The rows of a group lie close to one hidden flat surface of 10 dimensions, which may be shifted away from zero. Surfaces can cross.
In the rows, zero is written as 128.
Known rows, each followed by its group:
[122 177 210  88 124  81  84  80 112  50  90 102 107  67 122 126 127 144] => veg
[ 90 119  46 154 130 159 110 126 142 113 136 165 122  81 156 151 140 174] => pogov
[148 220 156 128 110  99 125  89 129  60 106 124 102 186  88 130 151 138] => kuf
[123 133 122 135 136  96 138  97 194 125 103 140  80 122 145 192 159 122] => pogov
[117 115 177 144 137 106 134 145 111 125 141  73 121 114 154  72 134 175] => kuf
[ 75 107 117 164 124 140 145 136 143  90  89 118 153 143 192 134 172 104] => pogov
[159 137 118  58  96 149 140 127  98 125 113 152 151 141  97  99 109 123] => dotoz
[ 74 138 202 165 108 118  98 119 115  74  74  87 137 134 177 120 155 131] => veg
[164  94 158  91 126 154 164 154 133 136 191 118 175 191 108 103 129 122] => zakez
[143 168 163 112 128 123 102  89 100  93  96 121 120 158 127 126 128 138] => pogov
[179 144 162  51 140 167 197  81 133 138 113 121 129 157 180 126 144 100] => veg
[126  95 149 153 201 131  86 115  85 133 115 128 123 149 177 124 102 143] => rofe
[ 92 110 160 130  73  87 106 148 165  94 132 105 113  96 107 120 155 214] => rofe
[151 118 150 136 163 209 144 122 111 166 177 141 141 184 161 124 100 136] => kuf
[125  88  88 101 135  90 143 129 140 119  90 129 140 113 148 133 159 108] => pogov
[125 109 154  96  91 113 127 153  96 126  90 110 158 125 117  83 125 109] => veg
[141 175 195  99 143  84 108  78 140  55 120 113 103 114 116 148 141 140] => veg
[112 151  68 149  95 147 117 121 127 154 120 131 115  76 139 143 136 156] => dotoz
[150 175 164 126 110 143 143 126 121 122 148 121  95 178 105  80 116 204] => kuf
[154 132 137 152 150 127 130 151 116 175 221  89 108 106  95  89 100 192] => rofe
[121 114  52 175 191 108 148 147 148 152 155 153  80 109 133 115 114 164] => pogov
[125  79  79 140 116 125 142 147 147 181 121 118 156 130 143 163 153  82] => pogov
[147 167 143 126 111 146  89  93 107 161 122 115 132 104 115 175 112  92] => lon
[170 116  87 112 163  81  96 110 124 148 133 144 117 150  87 166 118 123] => zakez
[117 164 170 170 141 171  74 108  96  99 145 136 129 178 128 133 102 158] => zakez
[129 137  46 129 171  98 144 133 112 122 106 158  79  85 135  83 116 177] => kuf
[120 194 200 116 107 134 106  94  87  73  81 114 115 121 134  95 115 144] => veg
[116 100  62 110 100 115 148 149 141  97 104 153 170 154 117 130 163  91] => rofe
[112 149  61 155  92 148 112 154 122 104 157 162 139 157  79 105 126 182] => rofe
[128 153 151 127 120 116  92 101  99 136  87 105 122  85 138 146 120 105] => lon
[133 148  82 132 122 187 108 109 114 130 148 160 136 141 127 146 117 154] => kuf
[106  80 107 163 150 113  93 140 152 164 122 147  89 115 138 162 113 165] => rofe
[ 99  77  91 159 143 115 150 174 132 145 144 117 143 105 152  96 138 132] => dotoz
[125 122  93 138 154 177 154 119 143 163 120 168 116 127 167 156 113  94] => kuf
[153 130  95 106 164  84 133 111  75  94  98  91 168 149 146  99 161 105] => zakez
[123 131 174 172 203 123  99 108 104 106 111 138  91 185 165 120 104 155] => rofe
[119 112 120 138 183 104 142 144 113  67 151 128 140 153 136  79 138 158] => zakez
[129 124 195 162 202 118 130 114  99  73 155  69 167 195 179 102 152 108] => zakez
[106 133  80 149  99 180  94 133 119 135 158 150 127 100 131 130 120 203] => kuf
[121 134 207 179 147 157 106 140  84 160 141  86 138 147 149 101  93 108] => veg
[125 100  51 113 134 104 151 148 111 157  58 152 120 111 147 104 130 102] => veg
[125 128 205 109 115 157 118 121 108 147 135  90 127  78 157 106 111 156] => dotoz
[123 129 115 158 135 173  59 123  90  88 183 135 206 193 107 158 124 116] => dotoz
[117 133 185 136  88 169 158 128 178 152 126 128 103 148 150 149 136 134] => kuf
[160 111 124  77 149 151 160 120 116 140 126 146 160 149 140 129 119  65] => lon
[147 155 128 136 161 112 127 120  97 110 193  73 156  98 119  99 136 137] => rofe
[142 136 173 174 129  81 126 135 147 129 176  64 128 187 105 131 163 148] => zakez
[130 152  67 156 176 153 172 136 102 131 103 168 107 165 156  78 110 121] => pogov
[ 65 116  96 172 127 111 144 161 141  86 106 132 104  98 161  77 147 182] => pogov
[ 83 135  94 130  79 139 107 121 125  53  94 134 166 138 147 133 177 148] => pogov
[172 131  61  94 160 129 146 113 111 162 140 158 119 116 114 130 107 120] => veg
[175  88 182  77 137  98 116 110 161 172 123 129  95 165 111 172 117 143] => rofe
[ 84 153 152 148 137 180 132 114 137  70 140 145 153 105 165 138 132  98] => lon
[ 98 105 127 184 139 155  86 150 120 117 190 118 167 140 121 134 120 150] => dotoz
[112 112 157 176  95 158  69 129 144 177 171 103 128 114 121 188 121 157] => zakez
[128 118 181 138 180 149  90 110  95 128 129 133 144 135 149 145  89  92] => dotoz
[120 118 129 140 128 151 117 107 117 156 126  87 150  90 183 156 149 114] => dotoz
[142 119 192 141 160 175 127 144  93 158 170 123 143 161 130  98  80 112] => dotoz
[116  69 136 137 136 129  75 126  81 164  90  90 159 106 184 139 131 128] => lon
[143  65 157  96 189 107 114 126 115 114 143 125 170 136 142 139 120  79] => dotoz
[124 122 140 105 122  58 136 135 164  96 118 113 113  90 102 129 150 129] => lon
[ 96  94 130 152 126 140 156 160 181 144 155 135  85 102 152 115 131 199] => kuf
[152  89 108  89 139  87 135 132 136 143 145 115 140 106 114 135 142 126] => rofe
[140  99 172 124 154  78  88 126 122 109 168  84 140 127 113 127 135 163] => pogov
[144 108  96 116 156 176 148  91 128 144 124 125 159 159 203 168 161 104] => veg
[ 70 141 127 180 137 116 111 141 121  62 119 121 114 103 158  87 144 193] => zakez
[167 122 146  83 126 170 132  98 111 119 157 114 188 181 138 145 146 107] => veg
[118  80 104 128 137 139 179 181 177 116 223 134 151 139 111  98 144 167] => zakez
[151 171 124 132  90  91 183 146 182 164 156 114  66 102  71 109 133 160] => rofe
[151 150  64 126 166 179 153 116 121 118 154 187 145 190 120 139 112  92] => kuf
[105 172 100 125  87 170 171 153 163  78 152 181 120 133  95  99 126 155] => lon
[154  54 109 103 176  51 132 147 119 142 138  95 148 128 126 114 142 117] => zakez
[146 171  82  84 110 108 148 104 154 103  88 178  98 126  92 147 132 118] => lon
[ 83 106 146 185 149 125  75 144  81  97 127  97 167 128 160 106 129 130] => veg
[128  83 180 107 142 137  89 169 109 105 162 166 160 159  76 103  68 121] => dotoz
[111 158 147 188 146 113 162 139 144  98 113 121 108 210 143 104 150 117] => pogov
[133 128 144 112 152 178 145  98 110 172  78 144  88 108 204 125 102 145] => kuf
[156 160  87  98 103 173 130 114  88 145 119 149 145 141 115 115 112 127] => kuf
[155 157 136 112 130 123 112 102 108  88 108 141 129 207 110 128 133 141] => lon
[132 102  73 159 155 107  81 133 113 148 152 128 129 124 112 150 124 161] => lon
[145 184 128 191 136 135 123 121 125 145 174 107 109 191 103 130 128 154] => zakez
[126  76 139 143 162 132  94 135 116 129 160 115 163 155 140 143 129 136] => rofe
[115 153 109 103  72 125 156 166 156  70 181 146 147  96  53  84 133 157] => lon
[107 122 107 163 142 126 110 149 155  70 219 136 155 142  89 132 142 167] => lon
[150 116 126 125 141  97 167 158 187 153 181 143  87 145  78 123 120 149] => dotoz
[129 127  70 157 166 108  99 111 144 144 140 149  98 106 120 176 123 142] => zakez
[120  83  97  98 104 138 151 160 122 128  77 170 148 176 135 102 129 114] => rofe
[122 139 212 114  97 203 146 125 102 157 149  83 142 102 179  89 118 156] => veg
[140 107  62  63  95 113  98 101 142 136 100 157 118  50 119 174 139 159] => pogov
[114 127 102 109 127 115  96 110  80 126  70 123 141  52 153 125 123 107] => lon
[144  87 113  66 146  86 166 151 130  99 149 119 138  93 118  73 141 169] => dotoz

New rows. What belongs after each?
[148 143 101  99  69 110 154 147 118 137  88 130 140 175  91  95 143 111] => pogov
[102  77 141  90 112 100 127 152 127 127  69 143 134  80 141 111 118 101] => dotoz
[ 90 143 114 117  78 108  80 117 124  56  65 149 121 118 121 125 150 184] => rofe
[142 159 108 124 111 149  81 108  88 135 132 132 149 116 103 145 112 122] => lon
[112  98 125 156 153 113 152 164 140 136 110 153  93 171 139  88 112 154] => rofe
[199 104 108  43 147 133 136 101 101 150 150 132 156 157 114 131 123 135] => kuf
[180 117 132  98 211 125 157 104 112 122 157 124 146 179 146 128 126  93] => veg
[141  85  97 126 179 118 106 117  79 160 105 107 162 109 174 139 128  80] => pogov
[143 132 114 149 164 153  90 106 107 106 166 140 168 180 118 166 125 102] => dotoz
[149  66  68  96 154 107 110 147 114 132 154 149 149 136 105 118 120 158] => rofe
[154 168 187 132 150 108 148  94 118 166  87  89  69 126 160 121 118 123] => kuf
[ 93 187 114 162  78 109 122 132 122  90  88 117 106  98 113 100 143 155] => kuf
[149  76  61  60  97 153 162 134 139 172 110 156 161 106 140 144 143  95] => pogov
[159 127  64 125 147 143 104 124 119 167 201 144 133  92  90 151 104 155] => veg
[145 118 160  87 109 162 105 143 102 142 168 140 141 105  90  98  80 168] => dotoz
[107 176  66 158 102 145 133 126  97 114  61 158 117 147 139 102 133 130] => pogov
[110 139  92 108 125 128 115 123  89  46  96 157 153 138 132  86 136 156] => lon
[142 148  94 108 131 170 123  93 108 140 103 156 132 118 153 153 116 106] => zakez
[138 107  94 120 159 100 129 151 144 137 124 187 103 141  80 135  93 106] => dotoz
[138 138 164 117 139 145  79  75  90 133 103  99 111 105 177 147 126 179] => kuf
[131 169  72 173 122 108 105 107 133 168  88 145  78 125 114 172 124 119] => pogov
[150 129  98 111 111  91 151 151  79 181  59 115 117 125 119  71 112  99] => pogov
[151 156 150 108 131 125 117 104  74  97 116  97 166 157 132 106 136 102] => kuf
[151 112 130  72 132  98 148 120 142 113 118 132 116 128 122 119 137 147] => pogov
[148 134 106 148 178 108 143  91 151 137 148 104 128 141 153 181 162  94] => zakez
[155 167 124 115  87 188  72  82  87 164 140 117 134 129 122 161 116 169] => kuf
[101 152  93 160 106 131  93 120 128  67 142 126 164 140 115 153 161 136] => rofe
[130  85 137 121 158  73 119 120 167 127 100 143  87 138 133 166 136 146] => rofe
[130 174  79 134 103 127 145 114 160 120 107 163 117 138 100 162 143  87] => kuf
[ 93 120 107 139 153 104 148 129 184  57 130 158  93 130 142 130 157 181] => kuf
[106  87 176 149 160  93  96 144 137  99 140 115 120 136 132 123 126 164] => zakez
[126 113  97 134 123 159  79 114  88 141 151 112 163  93 146 144 127 150] => kuf
[133 121 172 130 140 123 142 116 133 106 140  88 178 167 152 146 160  67] => rofe
[137 154 113 115 111 160  75  95  72 120 110 129 153 126 133 140 117 140] => pogov
[137  89 222 120 100  84 139 151 170 147 139  81 122 163 112 130 145 138] => zakez
[170 174 126  80 122 151 164  92 141 143  88 170  71 166 126 136 113 146] => kuf
[149 169 166 149 121 109  98 103  95 158 121  71  98 105 127 122 123 158] => kuf
[118 129  61  99 136 181 172 118 135  86 110 190 133 137 167 114 139 141] => pogov
[150 170 149 154 154 113 133 109 107 183 105 100  58 106 144 111 106 153] => kuf
[123 139  65 132 214 107 166 114  97  72 107 143 124 121 179  83 141 123] => zakez
[ 87 136 142 148 103 116 155 155 107  83  66 110 137 156 162  59 154 132] => pogov
[ 90 122 116  98  68 155  91 109 124  69  89 140 172 105 148 153 160 141] => lon
[137 177 100 119 150  87 121 111 124  39 138 152 120 150  78 114 134 145] => lon
[143 101 112  74 120 109  83  97  80 134  73 106 164  82 152 149 139 101] => pogov
[137 136  80  99 100 129 188 147 123 153  72 153 120 131 128  92 127  89] => rofe
[134 113 100 166 128  54 126 143 130 165 133  60 122 114 124 124 165 142] => zakez
[123 114  84 142 154 120 128 161 120 118 164 152 123 114 106  93 107 169] => dotoz
[107 140 132 168 150 143 128 129 152 123 159 135 115 107 135 146 119 122] => lon
[162 158 160 114  82 129 131 101 168 140 150 107 132 182  94 186 159 114] => zakez
[133 112 118 148 195 132 108 100 118 146 125 126 132 121 170 170 119  85] => lon
[168 120  77  94 126 117 151 153 121 164 141 166 109 155  70  98  98 148] => zakez
[167 172  74 137 172 157 153  95 113 114 163 141 143 182 132 138 137 107] => zakez
[139 140 161 102 132 126 150 124 122 123 144 108 108  99 135  90 123 175] => dotoz
[139 111  98 103 169  56 102 116 113  70 100 136 149 143 106 139 146  95] => veg
[125  79 146 128 168 117 128 120 145 116 162  93 167 127 168 158 161 104] => zakez
[ 98 122  85 126  56 169 111 149 103 116  96 147 175 138 128 117 142 128] => rofe
[104 159  80 172 160 100 135 114 123 127  74 135 104  81 159 146 132  60] => kuf
[100 133 126 195 195  93 115 116 179 108 141 136  63 114 147 169 132 156] => zakez
[166 160 121 114 182 109 107  70  93 114 107 119 126 145 143 153 129 101] => kuf
[122 143 142 151  98 156 152 137 151 162 135 120 132 137 130 145 131  86] => kuf
[108  51 175 106 111  77  92 124 177 131 110  95 132  90 149 190 165 139] => rofe
[126 125 127 151 173 131 155 124 135 126 125 131 114 159 164 119 130 118] => pogov
[112 159 158 134 109 108 117 127 126 101 127 106 126  82 110 115 128 127] => lon
[161 140 115 140 152 147  86 102 121 152 157 154 116 186 100 176 104 146] => rofe
[124 182 119 131 127 170 132 115 129  82 170 155 150 115 101 133 114 102] => lon
[165  65 170  64  92 138 105 137 129 178 133 126 147 163 105 147 114 154] => rofe
[105 112 112 114 144 131 111 118 163  44 163 162 150 129 125 160 152 162] => zakez
[104 133 100 145 142 183 179 116 174 135 118 174  87 120 188 150 134 141] => pogov
[111  97 117 114 136 106 180 143 170 159  86 145  86  75 162 127 129 104] => lon
[141 110 131 105 136  81 102 109 140  76 160 100 155 136 111 156 170 151] => kuf
[121 185 118 138  56 170 133 133 116 134 115 136 134 140 103 112 124 127] => kuf
[119 132 111 178 167  82 162 153 122  86 114 120 125 201 128  77 148 117] => pogov
[112 144  75 113  88 164 144 132 125 110 102 166 149 122 128 123 136 111] => kuf
[137 126 160  71 154 108  70  83 105  74 118 133 134  68 131 146 114 151] => dotoz
[ 98  99 152 133 113 167 105 127 104 107 102 119 163 151 184 121 143 140] => lon
[178 128 121 111 159 120 184 140 140 170 151 145 103 192  98 105 109 107] => rofe
[122 112 150 139 118 186 130 130 125 143 161 115 164 157 157 137 134 132] => pogov
[120 157 126 158 152 136 167 122 149 108 143 118 112 145 155 119 148 132] => zakez
[103 124 120 173 140 142 105 126 122 137 113 134 124 136 155 148 126 120] => rofe
[133 131 136 106 146 159 106 110 142 105 128 197 106 148 111 159  93 144] => zakez
[128 190 115 174 104 139 124 143  69 162 124  91 126 114 109  76 106 121] => kuf
[146 110  60  67 132 160 143 112 147 118 149 184 118  93 128 141 124 178] => pogov
[129  94 120 137 159  87 130 164 133 109 170 123 127 153 101  90 130 171] => zakez
[112 167  97 175 126 156 121 122 125 106 131 150 111 161 130 125 128 159] => pogov
[106 131 172 154 122 107 127 149 169 107 137 142  85 134 100 122 116 159] => dotoz
[130 160 156 123  67 118 127 115 201 121 146 134 104 127  78 190 148 131] => lon
[102  97  94 183 174 122 141 160 133 132 171 113 150 111 146 118 135 105] => kuf
[136 152  74 117 116 146 117 111 111 121 113 152 139 122 122 143 129 119] => kuf
[119  81  44 115 124 133 127 169 103 154 115 166 155  99 115 101 109 112] => dotoz
[152 192 135 153 132 157  85  88 100 137 159 122 100 158 109 143 109 191] => kuf
[132 128  86 121 122 133 169 162 127 143 134 156 101 128 113  69 113 177] => pogov
[124 100 100 101 150 131 154 127 116 130  70 157 121 138 175 113 126 115] => lon
[152 175 185  97 152 136 159  71 147  72 128 118 107 161 159 135 152 142] => veg
[157  53 158  91 190 121  99 133 127 145 164 157 146 159 115 153  91 114] => zakez
[123  92 137  92  84 102 156 152 168  94 122 124 164 172 108 126 173 115] => rofe
[ 89 122 158 140  46 171 110 132 157 146  94 127 123 114 153 162 146 152] => lon
[116 140 126 165 116 170 105 111 155 146 154 136 121 131 138 187 132 134] => kuf
[159 114  83 144 135  58 106 145 136 155 160 113 112 151  65 134 136 164] => zakez
[ 92 129 120 149  57 204 116 143 122 145 132 129 181 111 142 147 134  98] => kuf
[127 131 126 147  77 168  99 135 110 119 198  78 205 161 113 130 160 153] => zakez
[140 143 148 101 170 119 122 126 102 103 100 178  96 131 108  90  72 128] => dotoz
[117 150  40 142  93 151  82 122  98 117 124 156 147 120 109 141 133 162] => pogov
[171 188  78 135  82 138 136 125 121 198 138 131 123 134  62 152 114  85] => kuf
[104  92 164 151 159 156 101 120 163 124 166 143 120 113 154 183 117 138] => zakez
[150 144 124 144  86  79 112 163  93 149 126  90 115 173  64  67 128 189] => zakez
[131 125  95 101 117  82 151 137 138 135  67 147  83 110 118 101 130 148] => lon
[105 126 197 120 119 163 125 123 179  41 173 156 139 175 121 153 140 164] => zakez
[118 163  76 191 142 124 106 140  81 112 156 108 131 151 115  77 128 186] => zakez
[150 142 164  99 111 148 126 122 124 123 181 108 128 111 110 107 119 187] => dotoz
[132 163 115 152 156  99 132 104 111 149  84 111 105  94 150 142 128  67] => kuf
